The rows are grouped in 4 ways, from coarse to fine. Each group lies inside one group of the grouping before and may be the whole of it. The rows also spread widely along 13 directions, which tell nothing about the answers.
In the rows, 128 means zero.
Known rows, each followed by its group in each grouping:
[161 125 151 100 159 136 134 162 159 126 174  94 142 105 152 126 166 174
  89 122 132 151  73 112 111 139 124  99 111 152 132 163 116  96 122 132
 185 139  97  79 164 148  39]	dekis Q401 povu vanu
[120 130 150 143 127 119  61 114 132 120 143 124 155 170  93 143 131 131
 118 151 122 123 166 145 141 147 135 176 156 112 166 138 122 154 175 126
 100 139  79 116 137 129 101]	Zav Q58 lome Mur
[111 123 157  82 110  98 144 115 119 112 135  76  72 154 126  89 140 114
  95  96 132 146  89 108 143 127 132 142  96 177 149 116 131 120 120  77
 167 121 104 107 114 171  72]	tevi Q428 dul bem
[156 128  78 128 109 121 128 130  97 103 134 125 132 118 139 128 115  88
 167  97 108 132 154 128 113 129  83 140 135 112 122 137 118 109 137 124
 113 155  98 148 144 140 149]	tevi Q302 mev Gab
[144 163 126 147 128 123  97 176 114 100 139 161 129 107 109 158 109 126
 110 106 162 132 107 134  82 145 143 112 133 132 180 175 159  99  79 131
 110 139 165 107 166  91 126]	dekis Q274 rop Fiz
[170 117  93 141 125 138 115 145  86 114 105 141 123 147 139 137 114 120
 120  85 128 131  95 126 139 154 103 136 151 116 117 156 126 132 144 145
 109 120 115 116 155 126 102]	dekis Q663 nuf nis
[117 133 171 122 144 120 110 143 128 112 157 110 127 126 125 148 138 124
  99 123 127 144 125 123 104 143 146 124 118 158 159 119 142 128 115 125
 126 142 109 105 147 146  99]	Zav Q30 zir rimu
[166  81 131 164 185 157  64 128  85 131 144 144 163 173 162 150 147 112
 129 152 126 128 154 153 154 135 143 135 148 106 116 142  85 132 184 165
 108 164 121 113 160 113 156]	dekis Q663 nuf sogek
[130 118  91 106 111 114 132 120 187 134 165 171 124 121  67 131 157 151
  97 134  88 130 111 133 123 125 161 113 134 112 121 192 113 103 100 131
 175  98 207  91 110 115 111]	Zav Q30 Beno pab
[185 117  92 103 144 130 125 134 106 100 160 132 116 137 140 131 156 101
 115 101  90 142  98 126 131 124 111 113 156 136 116 213  86 106 145 119
 162 121 112 111 155 183  93]	tevi Q428 dul Nimid
[119 143  44 161  75 132 147 149  86 135 114 150 149  73  98 169  94 117
 162  93  71  99 189 140 120 152  97 144 110  85  71  82 133 171 115 130
  88 103 108 226 148 124 184]	tevi Q302 zuta sesu
[163  84 152 114 188 126 145 128 108 129 159 113 120 129 148 154 137  92
  94  95 113 135 122 133 142 121 135  81 123 145 119 121 133 129 140 121
 129 145 146 144 146 166 165]	dekis Q308 tozi tireb
[160 111 104 100 138 113 150  77 174 131 103 114 117 168 125 107 143 128
 113 103 142 123 115 136 165 109 103 141 151 124 120 135 135 129 164 135
 123 137 117 103 106 118 141]	Zav Q30 Beno zep
[111 135 134 143 102 103  83 139 156 102 146 148 145 144  90 110 112 111
 125 139 139 147 136 140 100 162 138 176 118 118 179 109 164  93 104 165
 132 174 157  65 123  79 102]	tevi Q661 duv vavu
[107 118 136 140 133 129 127 152  88 121 119 132 109 124 159 131 112 106
 127 120 137 137 106 122 110 139 150 117  95 143 126  98 152 130  94 125
 111 127 156 131 140 113 152]	dekis Q308 tozi fab
[ 85  97 114 137 131 123 165 159 127 151  70 119 122 136 217  95 137 160
 134 124 101 145  32  94 114 179 106 118  61 139  72  53 153 113  81 198
 145  86 155  75 122  88  75]	tevi Q302 mev muduf
[ 88 103 128 128 122 144 119 137  64 126 142 118 105 110 179 111 132  83
 167 159 121 149 154 127 108 112 157 128  79 150  88  91  83 129 104 120
 135 149 131 144 125 136 166]	Zav Q58 kovut mik
[108 153  77 134  79 108 156 153  90  95  73 145  95 126 149 117  88  89
 146  76 116 131  80 111  95 152 101 143 114 142 120 112 178 136  79 137
 100  93 142 135 134 124 132]	tevi Q428 geno zos
[135 119 114 145 121 139 113 150 129 154 173 141 151  80  81 161 135 166
 115 131 116 118 171 145 128 141 151 117  99  99 107 125 108 124 113 129
 143 137 154 159 149 101 137]	dekis Q663 kolab rad
[ 96 140 152 123 141 116 117 121 133 142 119 137 127 151 135 159 165 175
 101 148  94 100 106 108 109 120 169  87 133 129 157 197 133 132 131  70
 107  55 144 137 133 129 134]	Zav Q30 zir kob
[139 151 115 133 129 157  92 129 146 126 153 120 145 108  97 129 137 159
 126 145 170 127 167 154 146 120 146 165 121 134 116 115  92 145 136 146
 131 167  75 123 148 104 120]	Zav Q58 kovut nupu
[142  97 136 117 132 107 131 114 121 136 120 101 117 153 154 111 134 127
 130 114 136 127 122 114 133 122 100 118 118 108 138 144 131  98 154  97
 129 141 134 126 122 113 138]	dekis Q401 povu sego
[158 111 127 124 142 108 140 114 117 133  96 122  96 158 115 132 113 116
  98  68 145 119 111 129 164 130 116 124 133 117 144 134 142 119 139 115
 109 123 153 127 130 110 155]	tevi Q661 duv vavu
[122 110 120 140 130 111 102 118 105 117 116 139 121 174 131 128 128 102
 128 124 104 120 130 134 139 139 134 147 134 120 136 137 128 134 148 128
 113 114 139 125 128 126 143]	tevi Q428 geno zos
[120 130 128 139 148 126 129 130 157 147 102 130 151 130 137 144 129 155
 113 123 132 121 114 133 131 143 121 127 116 123 116  94 156 145 125 171
 103 124 127 118 134  95 138]	Zav Q58 lome Mur
[120  77 135 115 116  96 112 125 128 114 137 118 101 175 140  79 135 100
 126 121 104 166  80 109 133 165 116 152 107 131 138 118 118  78 121 150
 175 139 166  47 107 124  54]	tevi Q302 mev muduf
[128 127 130 114 111  96 117 127 140 122 158 124 117 128  99 120 137 132
 118 118 117 133 129 118 112 137 126 129 107 121 160 157 131  81 112 103
 158 137 154 111 125 120 107]	tevi Q428 dul bem
[ 75 121 124 123  99 121 118 115 126 127 140 124 127 134 124 117 138 114
 141 162 102 132 163 135 115 123 155 154 101 134 117  87 126 149 119 119
 127 128 125 135 107 127 143]	Zav Q30 Beno pab
[101  91 176 124  97  75 101 139 105 106 181 113 110 131  92 129 110  65
 125 116  90 169 153 115  84 178 119 149 108 119 179 107 147  89 103 116
 142 161 162 101 120 152  79]	Zav Q30 Beno zep
[119  97 136 126 135 103 110 116 139 130 120 135 133 170 134 125 135 112
 115 132  96 137 103 124 130 151 118 134 138 117 136 140 139 123 144 149
 122 115 149  91 115 128 104]	Zav Q58 lome Mur
[144  91 166 115 151  95 125 113 138 141 158  91 139 135 125 145 142 125
 119 114  96 133 158 118 119 146  92 112 126 102 151 128 134 101 160 111
 125 146 113 133 133 145 113]	Zav Q30 Beno pab
[124 114 174 144 165 117 116 131 163 152 135  84 181 134 134 146 137 164
 103 130 121 119 157 138 137 169 104 146 103 115 136  42 165 143 163 172
 108 160  66 125 147 110 103]	tevi Q661 duv vavu
[151  87 140 151 141  96 129 141  97 133 111 129 126 138 125 159  92 105
 114  73 112 125 124 120 127 177  83 111 129  89 145 111 177 118 134 133
  85 123 159 150 145 115 142]	dekis Q308 tozi tireb
[107  94 148 116 132 109 122 111 122 140 112 114 115 171 182 109 165 145
 135 153  91 130  91  96 112 136 123 106 118 119 133 172 113  95 143 102
 131  89 142  97 114 126  96]	Zav Q30 zir kob
[153  80 114 108 140 100 153 122 148 122 147 131 127 144 122 127 129  79
  96  95  95 145 109 132 137 134 110 114 133 125 113 116 160 123 134 153
 150 143 170 111 113 153 137]	dekis Q401 povu vanu
[126  94 122 138 119 158 128 162  60 152 117  99 108 106 207 102 143 161
 161 134 132 145  96 100 118 151 113 116  64 122  75 117  68  91 112 125
 156 125 116 124 153 106  82]	dekis Q663 nuf sogek
[112 136 129 114 100 123 108 114  67  97 118 116  90 160 146 106 114  78
 144 118 149 133 133 122 115 100 147 142 125 156 161 145 129 123 133  62
 108 144 116 136 123 140 156]	dekis Q663 nuf nis
[139  95 108 139 112 113 108 133 110 121 138 149 122 145  95 142 122 102
 116 109  86 139 134 134 136 166 116 150 147 100 119 138 120 137 133 150
 123 114 148 116 132 137 102]	Zav Q30 Beno pab

New rows. What belongs after each?
[134 117  89 103 102 120 176 125 125 150 101 101 113 116 165 110 144 165
 138 106 107 114  94  99 128 119  86 101 108 109  89 159 123 117 138  84
 141  84 113 157 124 130 115]	dekis Q401 povu sego
[144 109 112 132 135 133 122 136 117 114 134 149 112 137 116 140 133 101
 105 109 117 143 113 136 138 139 145 130 134 138 108 132 118 137 113 160
 129 127 157 105 137 134 131]	Zav Q30 zir kob
[ 80 129  75 116  94 134 160 108 185 145 109 134 148 135 103 118 150 162
 102 145  74 113 117 147 158 140 143 168 118 139  53  53 149 217 131 176
 134  72  95 132  98 139 102]	Zav Q30 Beno pab
[ 79 136 141 130 113 117 101 109  96 123 118 128 108 146 126 127 118  99
 141 145 142 118 164 132 121 103 165 140 113 139 150 116 132 144 125  84
  93 128 135 155 113 117 189]	Zav Q58 kovut nupu
[129 117 119 115  91 121 136 131 118 130 135  85 132 120 133 108 127 137
 135 111 111 138 130 122 129 156  86 154 111 126 106  91 133 140 147 122
 135 136  62 138 132 152  63]	dekis Q663 kolab rad
[164 105 134 142 160 156 144 153  86 165 118  81 140 101 164 163 137 181
 112  86 124 115 127 120 156 158  90 106 101 114  77  91 105 153 160 131
 113 116  55 179 179 139 101]	dekis Q663 nuf sogek
[139  94 136 139 164 143 141 166 132 153 143 101 163 104 163 147 148 163
 102 126 106 136 110 128 137 166 112 115  92 125  72  69 130 151 133 185
 146 132 100 126 160 130  91]	dekis Q401 povu sego
[132 161 112 106 135 109 131  91 161 111 113 151 118 165  91 140 132 114
  91 106 137  98 122 143 139  82 167 119 162 143 176 181 167 139 138  81
 100 110 154 131 117 124 197]	tevi Q661 duv vavu
[143 101 139 130 153 110 114 118 174 147 162 121 168 120  97 150 136 136
 111 126 107 128 164 143 133 153 104 129 129  99 123 104 142 123 153 169
 126 159 121 125 131 122 122]	Zav Q58 kovut nupu
[136 105 128 127 153 131 116 124 122 128 145 127 132 140 149 127 143 106
 125 139 134 129 142 148 131 111 142 116 117 135 121 120 121 122 137 135
 129 158 143 127 128 118 167]	dekis Q274 rop Fiz
[180 145  89 145 119 141 140 163 131 129 111 126 139  84 120 157 119 174
 126  76 136 128 110 118 118 171  71 125 132 100 103 144 129 119 115 165
 109 120  93 131 174 104  83]	Zav Q30 zir kob
[132 116 111 122 139 145 121 117 110 113 126 124 128 149 170 123 153 106
 140 144 108 136 125 131 126 116 133 132 137 144 101 138 105 143 146 137
 118 131  98 118 134 150 138]	Zav Q30 zir kob
[104 124 143 148 124 102 118 144 130 134 111 121 134 138 135 130 117 144
 125 117 119 126 119 119 112 171 115 141  92 116 141  89 163 115 113 150
 117 121 137 116 137  93 109]	tevi Q428 geno zos
[ 93 127  94 111 106  94 139  90 202 122 147 147 176 148  97 125 141 103
 121 158  76 110 161 149 110 104 137 138 140 118 126 105 197 157 146 134
 122 133 148 140  84 132 184]	dekis Q401 povu sego
[143 133 146 146 132 107  84 126 126 114 155 117 139 142  66 150 112 117
 105 105 145 124 184 150 144 149 126 167 126 115 172 101 145 131 144 130
 110 173 108 136 144 114 138]	tevi Q428 dul bem
[126 126 111 148 143 126  91 127 124 135 126 153 146 154 135 141 150 152
 130 153 111 110 136 134 126 129 146 125 125 104 136 168 113 113 137 128
 122 112 149 124 138  91 152]	tevi Q428 dul Nimid
[143 169 111 122 132 116 109 100 142  92  98 152 116 168  89 145 103  88
 103  92 172 116 125 150 140  96 144 147 178 148 179 159 171 156 137 116
  72 139 131 119 127 118 191]	Zav Q58 lome Mur
[191 116  96 105  94 102 169 134 113 134 117  92  98  96 126 116 113 140
 144  46 120 131 111  96 124 154  34 113 122  84 128 177 115  61 136  89
 140 128 106 145 147 131  76]	tevi Q661 duv vavu
[160 106 151 137 170 130 139 145 149 153 146 102 147  98 115 172 137 163
  90  91 124 130 139 132 142 163 106 109 109 119 107  83 135 135 133 170
 124 144 105 134 160 125 109]	Zav Q30 zir rimu
[ 83 125 128 139  97 112 108 126 119 125 125 119 146 141 150 111 126 122
 158 165 122 123 157 124  98 127 128 150 101 113 138 101 152 127 132 110
 112 141 121 138 115  99 152]	dekis Q401 povu sego
[173 106 119 123 150  98 124 116 164 126 143 127 145 136 136 121 136 123
 144 110 123 132 134 123 109 135  82 111 126  94 150 167 136  50 141 144
 141 171 159  99 133  95 138]	tevi Q428 geno zos
[128  88 113 129 128 121 119 123  74 132 155 132 128 128 134 156 135  77
 143 127  57 128 168 130 127 129 120 115 136 106  98 150  91 142 154 107
 116 114 128 176 133 179 158]	Zav Q58 lome Mur
[159  78 139 153 173 120 103 131  96 135 136 138 111 159  98 159 114  99
  91  82 130 132 141 145 182 150 144 132 124 115 129  97 113 130 139 156
 120 146 176 122 144 111 164]	tevi Q302 mev muduf
[118 105 111 106 107 101 150 104 132 139 128 118 119 135 135 111 141 115
 140 123  85 120 138 118 122 118 113 116 112 106 123 143 128  99 138  91
 138 118 148 145 105 132 148]	tevi Q661 duv vavu
[116  88 119 123 115 112 111  97 110 135 119 127  91 190  91 112 132 110
  99 110 103 119 128 138 196 134 154 163 126 125 119 116  96 153 160 102
 141 100 147 124 104 135 128]	tevi Q302 zuta sesu
[135 112 116 103 161 115 174 108 190 166 138 123 146  90 140 137 153 154
 122 121 116 118 130 125 117 105 115  70  97 117  94 122 142  95 116 141
 143 138 168 142 115 107 179]	Zav Q58 kovut nupu
[105 125 133  87 118  91 177  88 190 153 164 116 119  97  64 153 147 140
  91 106  86 108 167 129 125  97 147  84 105 129 129 120 160 130 120  72
 142 112 166 178  94 151 181]	Zav Q30 zir rimu
[102  92 156  93 107  65 158  98 149 128 159 102 105 132  78 133 117  73
 103  90  77 141 159 121 117 138 112 121 113 126 150  85 178 122 124  95
 133 135 161 147  91 170 139]	Zav Q30 Beno pab
[146 108 123 124 132 124 130 111 154 150 113 100 132 132 160 100 148 171
 155 135 155 133 128 116 125 134  89 134 103  97 120 132 105  74 139 140
 136 157 119  95 126  70 110]	Zav Q30 Beno zep
[180  48 162 117 233 134 148 121 116 141 135  92 143 162 219 145 168  91
 102 111  99 153  97 129 152 139 100  88 134 144  84 101 112 129 172 194
 129 158 107  93 152 172 131]	Zav Q30 Beno zep
[111 125 103 172 119 150  81 161  54 139  98 145 127 141 179 133 136 172
 169 153 116 114 115 108 115 152 138 133 105  95 119 170  72 108 123 115
 110  83 127 129 163  77 116]	tevi Q302 mev muduf
[138 130 142 107 188 124 145 108 195 159 141 114 145 127 150 131 179 188
  99 141 142 112 114 128 131  94 150  78  91 138 130 142 131  88 124 127
 160 139 155 110 128  89 165]	tevi Q428 dul Nimid
[140  77 113 133 141 120 135 123  98 130  93 126 111 154 166 114 113  84
 136 100 123 144 106 128 148 147  94 137 126 121  89  93 128 134 140 174
 112 137 137 111 121 123 137]	Zav Q58 kovut mik
[148  83 129 145 133 127 109 139 126 140 156 114 155 124 126 143 146 138
 129 131  80 142 153 129 132 179  93 143 122  93  95 106 104 125 153 174
 133 141  99 121 146 136  76]	Zav Q30 zir kob
[ 80 159 132 166 131 145  67 148 126 115 111 162 164 162 137 135 138 152
 119 183 134 115 123 146 111 144 189 168 126 137 155 117 145 158 118 161
  97 115 119  90 145  80 128]	tevi Q661 duv vavu
[143  69 120 144 161  97 141 119 105 146  98 139 116 161 153 142 116  96
 126  85  97 124 116 118 145 146 101 100 116  96 117 109 146 101 134 149
 107 121 198 130 121 102 183]	tevi Q302 mev muduf
[155  98 155 126 146 103 116 119 131 126 133  98 134 148 136 131 125 113
 128 103 129 142 141 122 122 155  79 136 134 107 153 117 142 101 155 141
 112 164 105 107 138 123 106]	Zav Q30 Beno pab
[ 89 122  83 122  79 123 116 132  80  91 100 137 105 174 181  76 134  81
 158 148  90 147  82 116 112 141 124 175 120 153 105 126 123 142 117 140
 135 102 109  93 113 152  88]	tevi Q428 dul bem
[112 114  90 112 104 114 158  89 132 140 105 112 130 148 133 115 135 113
 137 119  80 103 153 135 151 115 107 144 126 114  93  97 140 163 167 108
 109 105  95 174 103 149 164]	tevi Q661 duv vavu
[152 134 125 116 152 131 139 134 144 135 121 122 124 118 133 144 136 149
 103  99 139 129  96 124 134 128 120 107 127 137 122 150 126 123 122 137
 126 121 123 116 147 126 118]	Zav Q58 lome Mur
[ 95 146 130 126  88  98 119 130 127 130 137 102 139 122 104 135 132 158
 128 126  86 113 150 115 108 158 106 148 106 112 145 118 149 135 135  89
 124  98  80 163 132 141  85]	tevi Q428 dul Nimid
[128  89 101 132 105 104  80 101 121 114 143 145 132 194 113 105 145 104
 142 151  69 125 144 136 146 147 122 171 154  93 132 177  94 119 180 124
 141 112 132 105 113 138  98]	tevi Q428 geno zos
[110 144 112 138  85 131 103 130  83 136 105 111 133 132 154 123 129 170
 167 141 121 105 144 108 104 133 110 138 116  99 141 164 113 117 153  63
  99 102  79 163 141 107 110]	dekis Q663 nuf nis
[122 144  71 118  79 116 154 107 157 128 112 106 139 108 121  98 115 131
 168 110 126 120 160 129 122 125  80 161  98 112 103  75 143 118 130 128
 126 158  92 151 112  99 146]	tevi Q302 zuta sesu
